There are 5 ways to turn a row about zero (a turn may also mirror it). The second row of each pair is the first, turned, with some noise. The first 45 pairs use one turn. New pairs use 2 turns, one after the other, and a turn may come again.
Known pairs, each followed by its turns in order:
[ -4 -33  -7   5 -13  39   8  -8]
[ 13 -27  28   9  22  -2 -32   8] => k478

[11 11 -5 -5 -6 -7 26  8]
[  9  -1  13 -21   3 -11   2 -18] => k102

[ 17  19 -25  -2  10  -1  21 -29]
[ -6  -3  28 -35   3  -7 -20  19] => k102

[ 29 -30 -16  10   9 -30 -22  12]
[  8  11   1 -32 -19 -34  -6  28] => k514

[ 24  17  -5 -21 -34   4 -44   0]
[-23  24  -6   2  38  44  -5  -7] => k102

[ 10   4 -28 -12   3 -16   4   6]
[ -2   6  10 -26 -11  23  -3  -8] => k135

[  7   9 -17  23  16 -18  15  -3]
[ 19 -18  19 -11 -10   0 -20  -7] => k102

[ 30 -32  18 -16  16 -36   3   5]
[ 20  29 -14 -22  22 -31 -28  16] => k514

[-18 -20  -8 -11 -23 -27  16 -10]
[-44  -5   6   0 -10   6  17  -4] => k135

[ 17 -29   1  10 -15   6 -13 -43]
[-45 -11   9  10  -7  28  -4  23] => k756

[ -3  -6  -7 -12 -13  32  -6  29]
[ 3  9 15 -3 42 15 -9  3] => k478

[  4  28  -5  -7   0 -16  -4  -9]
[ -4  -6 -26 -13  -3  16 -10  -3] => k514

[10 -3  2 -3 -6  0 -8 16]
[ 10   9   3  -2 -10 -11   2  -9] => k514

[ 35   2  22 -37 -34 -36   0 -13]
[-23  10  46 -18  41   5  17 -22] => k135

[ -5 -35   4  18  -1   9   0   6]
[ -6  -1 -14  -9  20  22  -6  22] => k756

[ 11  23  18  12  55 -26 -17   4]
[ 32 -59   8  11  15  14   5  16] => k102

[ -7  38  -7  22  -8 -10   9 -35]
[-12  11  -1  34  16  40 -16  17] => k135

[  3  46 -26  13 -17  34  13   0]
[ 27   9 -13   1  12  39  11  43] => k135

[-12  19 -11  40   1  38 -18 -14]
[ 29  12  19  -2   9 -28   1  42] => k478

[ 14  -8   9  37 -21  -7 -19 -20]
[-29 -23  -3  18   2  -2 -26  25] => k756

[ -5  -3  27 -21 -23  17   9  -3]
[  2  12   1 -17 -24  -6  14  32] => k756

[-33  22 -13  23  -1  -5  12  19]
[-17  16 -23  -1 -17   9 -13  36] => k135

[28  4 15 10 56  7 20 15]
[ 11  -9  17 -48 -28  27  19   9] => k478

[-17 -23   4  24 -11  22  17   2]
[-14 -15  21  22  12 -22  19   0] => k514

[ 18 -13  13   3  -7  -4 -16  29]
[  7  20  15  -7  14  -5 -27  16] => k756

[-16  18 -24  22 -10 -11  -9  13]
[ 15  -2 -15  -9 -14  20 -23 -12] => k102

[-12  44  17   1  -1  -3  18 -16]
[-15 -20 -26  17   8  25  -5 -22] => k514

[-17 -27  -8  -7 -26  29 -15  -2]
[ -2  -4  24  25  29  -9 -34   2] => k478

[-23 -19 -13   7   6  -9  23  -4]
[-25  -6  18   9   7  -1 -16  13] => k514

[ 1  5  5 25  1 15 -2  7]
[ -6  -4 -24  -6   4  -5 -16   2] => k756

[ 11   3  -9   0   2   0  30 -10]
[ -7  -7 -15  -7  15  25  10  -8] => k135

[ -9  43 -13  11   4   1  16  -7]
[ 34  12 -21   7  -2   0  26  14] => k478

[-17 -12  -1  38  31  26 -25   5]
[-12 -31 -17  22 -38  16   0  21] => k102

[-17   2   0 -42  13 -14  42 -22]
[ 21  10   5  13 -26  20  48 -14] => k756

[ -7 -11 -10   2   5  10 -16  18]
[ -4  -1   2 -22  19   3  -3  -7] => k756

[ 12   1 -21 -23  -1  24  25 -20]
[ 18  -4 -13  -1   6  27  35 -16] => k135

[-24 -20 -26 -11 -15  -6  30  -1]
[-39   6  29   0   4  -6 -19  -3] => k514

[  3  26  35  20 -19  -9  22 -27]
[ 19 -12  13  17 -14 -17  44 -13] => k478

[ 10 -14 -36  13  46 -21  24  -4]
[  6 -42  21   2  -9 -34 -35   0] => k102

[ 30  21  -2  15  18 -20  -4  23]
[ 15 -37  14  -2  15  22  -3 -22] => k102

[-30 -28  -1   0  -4  -4 -25   6]
[-28   9   7  22   2  -2 -24  18] => k478

[-13  45   9 -19  -6   0  23   0]
[ -7  46 -15   3  18  12  18  13] => k135

[ 17   4  -5 -32  25  17 -16 -31]
[ 27  21   4 -14 -21   1 -33 -26] => k478

[-56   7  15  10   4  28  20  32]
[-22   8  14  68  -9  11   5  -8] => k514

[-35   9 -10   0  -1 -30 -14  21]
[ 34 -27  17  -8  21 -20   6  -2] => k756

New pairs, each followed by its turns in order:
[ -6  11 -26 -17  -9 -18 -23  12]
[ 10  28  -4 -17  -9 -10 -32  13] => k102 k478

[  3  18 -15  14  -5  -9  10   0]
[ 15   5  14   9 -18   7  10  -4] => k135 k514

[  9 -10  36  26   4  -4 -38 -22]
[-37  22  30  -2  29  -9 -19   9] => k756 k478

[ 15  15  -9 -22 -27  25 -30   8]
[-17  20  -8  22 -38  -1  26   9] => k514 k756

[ 11  16  -6  23 -12  -8  19  17]
[-22  11   6   1 -29   8   6  16] => k102 k756

[  1  25  -3  -9  12 -19  -2   2]
[-12 -12  10  12  21   6 -13  -7] => k756 k135

[ 19  16 -16 -35 -14  22 -19   8]
[ 31 -16  17  10 -30 -18  25   8] => k756 k756

[ 10  13  32 -21   9  16   5   6]
[ 14 -22  21 -19  16   0 -12  12] => k135 k102

[-43  -5  34  -3   6  30 -48 -41]
[ 48 -32  11 -21   8  46  24  26] => k514 k478

[ -7 -70  -4  29   6 -25  44   0]
[ -9  30 -58 -32  14  13 -25 -45] => k756 k756

[ 30   4 -27   2   9 -30 -36  26]
[-16  31  24  -4 -50 -17  12  -1] => k756 k478

[-22 -16 -52 -28  25   0 -14  -2]
[ -4  -2  13  -7   1 -42  28  45] => k756 k102

[-25 -13 -19  -8 -54   9 -34  32]
[-41 -42 -16  -3 -10 -28  22 -40] => k102 k756

[ 44   2 -13  22 -32  41  18  26]
[ -5  48  -1   1 -43  29 -27  27] => k756 k135

[ -4   1  15  16  -7  10  10 -18]
[  2  -5   1   8  18   6  16 -13] => k102 k478

[ 13  26  -1 -23 -46  -4  -6 -19]
[ 12  12  -7 -26 -39 -12   4 -35] => k102 k756

[-27   4 -30   7  -4   3 -18   7]
[-10  21 -10  -3  -6  17  14 -34] => k135 k102

[-27  -8  14  14  18 -15  24  29]
[-27  35   3   6   9  10 -22 -25] => k756 k756

[ -8  -4 -32  53  -5   3   9  19]
[-34  13 -29  24   0   1 -13 -34] => k135 k102

[-29  -5   0  -5  13  16  -8  25]
[ 23  -3   3  37 -16   5  13  -5] => k478 k514

[-10 -16  -2  -8  23   2 -24  17]
[ 2 37 10 10 16  5  3  5] => k478 k478

[-19   6  28 -29 -13 -15  25  15]
[-30  -3  -8  16  -3  33 -33   0] => k135 k514

[  8  36 -15 -25  21 -25  35  -4]
[-39  16  24 -35  -7  -3 -25  -4] => k478 k102

[-16 -40  25  -9   4  41 -26   8]
[-31 -46 -28  -2 -18 -10  21 -16] => k135 k478

[  1  14   6 -24  13 -20  18 -23]
[ 26  19 -15   3   3  -9 -30   9] => k102 k514

[-11 -26  32 -40   8 -21   6   1]
[-11  33  -8   1 -35  15  12  38] => k478 k102

[ 26 -29  16  16  11 -24 -10 -11]
[ 17  44 -18  14  11 -12   1   8] => k478 k102

[ 18  -1 -11 -29 -55  -2   6 -16]
[ 15 -22 -20 -31  20  16  11  33] => k102 k102

[ 21  23  27 -23 -37 -18  -7  -1]
[ 42  17   2   5   6  31  16 -32] => k756 k102

[ -1  25 -12  14 -24  -3  17  -5]
[  1 -24  11  -8  -2 -19 -30  12] => k478 k514

[-13  -3 -23  -4   0 -16   3   9]
[ -9  15 -11  -5  -4 -16 -14  -5] => k102 k478

[  2  22   3 -14  37  52   9 -11]
[-30  -1  20 -36   6  36  15 -35] => k756 k514

[  9  26  -4  -7  -5 -32  52  12]
[ 24  17 -21 -34  40   7 -23  -6] => k102 k514

[ -8  -6 -11  -2   1  -9  21  21]
[  2  13 -11  13  -3   8  -8 -22] => k756 k756

[-19 -33  46  24  -9  21   3  11]
[ 34   8  14 -50 -25 -13  16  10] => k756 k135

[  8 -52 -10  13  28  -4 -27  -9]
[ 22  -2  -8  34 -43  28  -6 -13] => k102 k102

[-12 -17  10  19 -21  -8  18   4]
[ 15  -5  17   9 -24 -19 -15   8] => k756 k514

[-10 -15  25 -18  17 -20 -15  43]
[ -7  36  26   2 -31  -3 -36  -7] => k756 k756

[  5 -62  -4   3   3  17 -33  15]
[ 13  -2 -52  41  16  10  12  22] => k478 k102

[  1  -9  24  -4 -21   9 -19 -11]
[23 -2  1 -2  9  8 20 21] => k102 k478

[ 11 -38 -27  -3   0 -13  13  24]
[ 29 -21  -5  29   2  21 -17  12] => k756 k514

[-79  -3   8   0  18 -11   6   0]
[  0  -5 -38  38  28 -25  27  35] => k135 k478

[ 14   6 -13 -38  -3 -46  -4  16]
[ -6  11 -10  16  52 -12 -31 -13] => k756 k135

[ 28  -2  18  11  13 -22 -20  -1]
[  8   6  26  26  -1 -19 -18 -21] => k135 k135

[ -8 -23   4  12   2 -37 -12  -4]
[-46  14   6   8 -12  -5  12   7] => k478 k514

[20  1  9  1  7  2  7 31]
[  3  21  19 -11  -9   7  -2 -24] => k135 k135

[ 41  13  22 -23 -12  33 -24 -16]
[ 23  -9  -2  -6  26  36  16 -44] => k514 k135

[-28 -21  -7 -50  18 -12  20 -36]
[ 47 -28  -2  46  -7 -19   7   9] => k135 k478

[-28  -9  -5   3 -13   0   4  -4]
[ 4  7  8 19  0 16 12 17] => k514 k478

[ 23  15 -21 -21   5 -21 -21 -14]
[ 20  13  22 -14  -3  10  36  -6] => k514 k135

[ -3 -32   0  30  18   9  20  -8]
[  4  19 -13  21   1 -34 -12  29] => k514 k514

[ 15 -24  10 -26   2 -17  25   0]
[ 20  10 -22  -1  32   0  -8  18] => k756 k135

[ 0 33  9 25 11 -7 -2 32]
[  2  -9  21  21  22  17 -34   4] => k756 k102

[ 14 -29   2 -20   6  11 -14  -8]
[ -7 -18  26 -17 -20   4 -10   9] => k478 k756

[ 31  12   9 -30   9  43   0 -28]
[-10   3  13  22  -7  60   6  17] => k102 k478

[  4   2  -5  13   8 -15  -3 -11]
[-10 -15  -4  -6   7  13  -9   7] => k756 k756

[ -9  -7 -12  18 -25 -17 -51  18]
[ 14 -38  21  -6 -20  17  38   6] => k102 k514

[ 16   3 -24  31  22 -15   2  34]
[ 26   1  11  24 -16  14 -35 -22] => k756 k135

[  2  12   6  -7  -4 -36 -15  -5]
[ 34  -2  -1  -6  10   2 -17 -13] => k102 k135

[-13   6   7  21 -22  26 -15 -38]
[ 22  -2  10  34   7  -2 -41  11] => k478 k756

[-30  -5   6  -3   8  11  16  45]
[ -5   6   6   4   1 -38  38  22] => k514 k478

